The same things were measured in two ways. Each way mixes the same 9 hidden numbers, adds some noise and spreads widely along 5 directions of its own, which tell nothing about the thing.
(in the rows, 100 means zero)
Some things both ways: the first way, then the second way.
91	95	137	84	89	150	119	78	112	103	108	79	136	114	102	115	112	107	101	119	117	75
77	139	111	104	87	94	99	80	119	75	116	132	90	105	109	99	76	147	80

118	93	116	105	98	110	95	88	86	84	134	90	109	113	99	110	89	101	113	84	96	81
136	105	94	97	116	83	102	83	126	106	91	112	81	109	120	66	112	121	116

102	107	107	96	102	94	117	105	100	102	80	76	94	109	103	104	74	101	72	108	126	103
99	103	98	106	92	109	101	101	97	112	118	82	93	92	97	109	98	100	112

105	111	104	120	120	84	104	93	77	76	113	110	83	124	133	86	90	94	123	78	95	80
75	73	84	121	100	115	112	64	105	106	83	97	113	109	91	96	111	113	87

102	102	105	90	89	128	109	83	77	96	120	74	120	99	77	115	93	100	102	93	110	86
113	103	129	106	127	93	88	112	109	92	117	110	91	106	103	111	97	115	116

87	93	112	93	104	123	100	93	91	106	103	96	104	106	94	99	101	104	98	74	104	81
118	130	88	118	90	71	78	79	140	108	114	109	80	93	115	93	84	111	113

95	92	123	87	74	118	103	102	115	73	104	68	100	103	103	118	83	80	115	138	111	77
107	85	80	105	104	81	88	96	115	108	88	113	130	112	107	67	107	70	93

121	80	113	94	79	119	89	89	111	101	105	96	85	83	87	113	95	83	102	113	106	94
80	83	128	109	110	141	102	91	117	94	103	121	107	83	77	148	88	69	113

110	91	88	93	72	109	100	137	87	85	104	78	75	115	104	114	94	76	118	98	87	92
98	129	112	100	108	84	81	90	94	93	88	107	87	102	90	92	102	127	104

109	113	106	112	94	104	107	66	91	85	136	91	112	100	107	103	109	109	104	136	104	102
110	113	86	99	105	72	93	73	109	120	98	87	116	110	126	103	101	87	88

111	90	110	78	76	134	110	86	114	82	100	74	97	74	75	124	84	90	100	151	114	81
97	97	111	106	103	111	87	93	107	102	113	92	125	89	102	124	91	57	108

80	108	91	105	99	71	95	123	62	98	82	84	66	102	116	91	83	80	116	65	99	85
41	102	113	125	104	113	75	77	102	97	114	91	107	79	94	130	99	87	93

108	109	101	110	107	97	117	96	74	79	103	108	73	109	135	99	100	95	110	105	87	94
114	82	64	129	89	87	76	63	97	126	91	85	125	101	101	119	90	72	96

97	96	115	86	74	132	111	83	126	114	93	91	100	88	90	101	115	103	74	144	116	118
101	126	103	107	95	76	94	101	99	114	102	128	99	100	82	135	65	91	105

98	112	111	101	105	122	114	73	86	87	140	84	131	114	95	95	107	127	113	104	103	74
134	106	90	97	108	83	83	66	142	109	85	122	101	117	135	68	100	93	66

95	109	131	109	77	109	96	67	98	108	120	94	117	94	113	121	117	100	91	115	90	111
77	107	107	108	104	97	96	104	88	107	110	107	110	99	91	132	91	98	101

114	98	140	116	101	106	96	73	103	80	128	119	95	111	131	101	106	107	106	98	77	91
94	95	83	104	91	104	122	60	105	98	78	124	98	108	95	79	101	118	100

111	98	141	110	86	100	88	73	91	115	101	99	101	81	111	120	101	94	100	83	92	91
70	149	109	85	86	89	120	109	111	75	123	124	92	94	114	99	91	148	115

111	84	119	105	96	108	110	91	81	96	105	107	75	118	139	95	105	90	106	111	106	106
68	74	94	128	100	106	111	73	99	99	92	139	115	112	65	117	78	104	99

114	104	94	107	86	114	105	68	91	101	124	90	111	101	96	118	107	86	93	134	117	121
138	126	105	97	106	81	90	99	129	100	118	81	112	94	125	120	97	85	127

82	112	134	114	107	112	108	71	101	84	101	121	101	131	137	93	105	84	104	78	101	103
87	101	97	112	91	105	121	73	109	72	98	129	108	104	93	105	95	140	122

132	107	131	105	91	102	125	77	92	103	103	87	101	92	117	106	97	121	82	129	106	105
105	98	93	95	96	93	109	111	68	121	97	112	107	115	96	124	92	117	95

83	121	73	110	94	92	90	105	79	89	107	117	65	94	101	78	113	84	120	69	71	100
55	102	139	100	125	118	106	76	98	76	74	148	108	103	65	114	86	105	78

113	93	88	108	90	99	88	90	78	128	129	91	100	97	94	99	120	108	97	103	105	111
86	113	135	100	115	125	90	86	134	100	99	118	89	88	90	131	84	75	78

103	97	108	98	80	141	93	74	119	95	115	112	105	93	89	127	117	76	97	116	90	105
83	99	124	118	111	104	109	80	90	104	106	117	97	100	67	162	69	104	119

Other things, the second way, with their names:
q159: 94	105	120	113	107	99	93	86	93	91	92	124	89	103	71	90	83	114	105
q605: 93	99	106	99	118	83	101	92	84	103	93	105	118	110	98	105	106	99	110
q9: 61	118	104	92	99	102	109	57	89	102	79	125	93	99	105	88	102	113	76
q237: 140	70	102	115	104	102	108	81	140	111	96	158	109	124	82	103	54	63	85
q994: 102	97	95	108	103	109	90	108	106	108	84	104	95	87	79	98	117	96	129
q30: 97	109	86	113	96	73	110	77	121	100	111	114	108	125	107	83	77	121	76
q182: 99	99	119	104	99	133	109	55	99	84	85	123	105	100	85	106	83	99	92
q247: 84	92	73	122	101	77	95	65	96	123	85	91	110	114	92	96	101	107	85
q597: 122	77	88	99	98	125	121	100	107	112	91	89	113	100	93	110	113	87	123
q901: 85	92	89	116	106	85	95	65	95	128	83	103	98	112	87	109	93	92	80
q346: 84	96	112	125	103	100	94	88	113	91	114	121	85	96	83	89	85	107	126
q710: 57	102	78	103	89	103	112	115	57	111	93	82	107	108	72	97	114	143	79
q919: 83	127	114	107	105	79	103	72	104	117	102	140	69	108	96	120	67	114	86
q724: 143	86	108	110	104	118	89	117	120	86	111	89	115	102	96	99	105	98	123
q392: 127	110	99	110	88	97	73	58	118	113	98	115	93	98	113	79	74	74	83
q525: 88	118	130	102	103	107	82	81	110	75	111	118	114	85	110	109	88	82	113
q857: 100	106	138	74	125	123	123	83	113	62	84	128	111	112	105	63	110	112	87
q383: 57	89	83	120	103	91	111	83	121	110	103	98	111	104	89	103	102	98	93
q558: 115	86	78	110	96	86	108	83	98	117	95	120	116	114	104	119	90	104	107
q986: 89	91	100	120	114	90	87	37	156	112	89	135	102	103	117	98	82	61	81
q202: 97	116	96	113	96	87	106	72	133	88	108	118	101	98	93	97	81	107	117
q292: 90	77	89	106	94	133	121	87	108	117	83	112	110	102	70	117	91	77	80
q399: 113	108	116	108	95	120	76	75	100	104	102	101	100	81	92	138	82	73	116
q802: 105	107	122	93	118	115	99	84	119	94	92	107	94	94	108	105	110	101	107
q210: 132	72	86	103	98	121	107	81	156	114	96	113	146	108	111	116	79	25	70
q373: 116	99	74	101	83	105	94	134	129	101	91	127	131	100	85	88	96	74	90
q233: 105	125	95	100	92	97	92	122	138	81	122	85	111	91	117	62	113	109	112
q325: 102	120	93	77	92	120	137	97	131	70	65	142	114	108	88	74	107	136	83
q26: 135	82	82	123	98	91	85	84	83	154	92	78	96	103	79	132	85	65	117
q303: 126	100	109	116	90	120	74	112	117	89	103	97	97	88	67	69	90	80	118
q164: 87	121	120	89	108	123	93	75	134	80	74	130	102	92	88	90	99	90	75
q349: 142	107	93	104	78	115	85	125	123	91	103	98	114	93	80	78	91	82	111
q363: 75	91	92	109	97	128	84	76	100	109	77	95	108	87	88	94	116	75	79
q964: 93	94	84	107	83	108	102	129	95	96	100	110	109	97	72	69	100	109	117
q859: 77	89	108	114	112	114	104	80	127	104	100	104	98	87	83	122	99	79	116
q700: 95	134	134	82	115	117	108	104	134	56	112	104	93	82	111	81	118	129	130
q780: 107	91	108	104	95	132	122	85	110	78	86	131	97	100	77	93	98	127	120
q126: 49	92	102	130	121	70	97	66	96	133	98	119	91	116	85	135	83	105	76
q197: 92	113	97	88	106	96	110	83	117	85	96	110	109	101	127	98	122	131	107
q485: 89	88	94	112	102	98	96	115	51	144	94	103	88	104	58	154	90	108	104
q481: 119	68	84	108	104	99	102	151	67	112	95	93	120	110	71	98	121	116	140
q125: 111	74	98	117	103	91	92	100	107	120	114	112	103	105	103	89	87	66	118
q655: 91	78	75	136	83	115	86	116	105	109	112	69	118	89	64	109	102	94	123
q43: 111	89	91	113	99	71	117	121	70	102	108	111	109	128	72	91	86	134	128
q613: 89	121	119	102	104	112	73	87	134	85	97	111	110	89	93	76	90	66	70
q673: 86	106	98	116	114	62	93	114	94	111	91	134	81	120	64	73	84	121	94
q274: 94	95	89	101	108	112	95	119	112	113	106	65	105	87	105	98	139	100	114
q160: 69	114	87	123	93	89	82	106	121	115	106	116	86	88	90	130	94	109	102
q449: 127	126	94	88	86	106	100	81	124	73	94	117	116	108	121	68	98	125	82
q123: 86	105	98	97	101	101	108	115	114	92	101	122	129	101	99	114	101	101	99
q455: 82	81	85	117	113	82	91	101	73	156	94	87	75	105	81	110	109	92	98
q148: 88	109	93	104	97	97	94	84	136	87	77	143	115	95	99	81	97	91	95
q715: 115	104	94	115	93	96	107	99	116	117	111	92	94	107	71	108	76	93	103
q781: 113	75	102	121	106	97	83	103	107	107	96	130	95	96	80	82	91	78	135

Some of these things the first way, each followed by its name:
57	115	125	109	87	104	81	90	118	90	103	110	99	112	114	90	112	83	112	74	84	93
q148
77	101	81	92	80	103	103	126	85	105	104	70	93	116	107	108	109	92	98	118	103	106
q613
94	99	103	92	77	104	111	103	79	93	94	80	81	101	108	102	93	89	95	115	109	111
q525
87	114	104	111	92	111	110	95	84	98	111	86	122	144	126	127	105	77	88	92	106	120
q724
82	118	98	105	95	105	91	103	119	78	106	99	99	110	101	105	99	83	109	98	87	85
q901
95	123	123	111	93	83	114	110	109	88	87	82	97	123	136	104	91	99	93	112	99	98
q710
105	90	122	112	100	85	87	86	62	131	111	101	86	96	118	83	111	112	107	63	100	95
q160
118	106	91	100	103	108	108	96	100	92	106	105	82	91	95	109	96	110	75	114	87	105
q26
95	102	101	93	103	107	119	116	77	96	97	85	86	110	109	101	96	120	83	94	90	91
q392
104	104	138	94	67	127	100	93	146	97	98	87	116	97	93	125	104	102	76	125	89	102
q485
114	108	129	111	99	106	113	71	96	89	105	108	97	106	124	101	97	96	102	102	101	96
q558
130	108	84	119	92	83	99	94	58	85	135	94	83	102	116	111	99	91	117	103	84	105
q857
92	94	107	102	81	106	88	97	100	99	118	83	104	113	107	106	106	83	117	110	110	94
q126
90	102	106	83	90	133	114	111	114	95	82	89	97	102	96	127	98	93	80	110	91	89
q349
85	117	102	113	87	99	102	117	115	87	95	103	91	142	136	116	106	72	85	100	85	126
q182
76	104	75	84	105	105	118	139	73	100	73	85	71	116	102	102	88	101	72	76	95	101
q303
113	98	112	114	75	98	79	97	99	90	131	88	106	114	106	124	97	76	112	96	89	102
q802
90	116	101	114	106	67	104	112	77	90	104	94	74	116	127	72	94	117	96	87	91	103
q363
95	111	91	111	103	92	102	111	89	79	108	98	84	125	127	98	97	80	120	97	94	90
q247
86	87	119	98	97	108	98	100	75	103	103	93	90	115	112	105	94	96	90	72	98	99
q346
85	114	109	113	109	104	121	74	83	111	116	89	126	141	138	101	119	104	87	122	127	119
q30
121	85	131	93	72	141	103	74	109	94	131	97	109	89	99	133	117	108	87	134	79	103
q399
126	105	129	124	95	98	86	64	116	88	128	112	108	105	116	124	98	88	94	110	89	107
q597
110	87	131	88	92	146	103	94	134	71	100	106	101	109	94	119	87	85	106	95	89	67
q780
129	96	107	94	110	119	106	79	121	91	105	108	87	73	82	96	94	117	97	126	102	73
q292
80	114	96	110	125	88	116	91	63	105	92	109	83	119	130	85	100	106	87	74	106	104
q655
93	94	90	97	98	94	85	109	112	93	88	94	74	102	86	87	76	73	104	90	123	92
q859
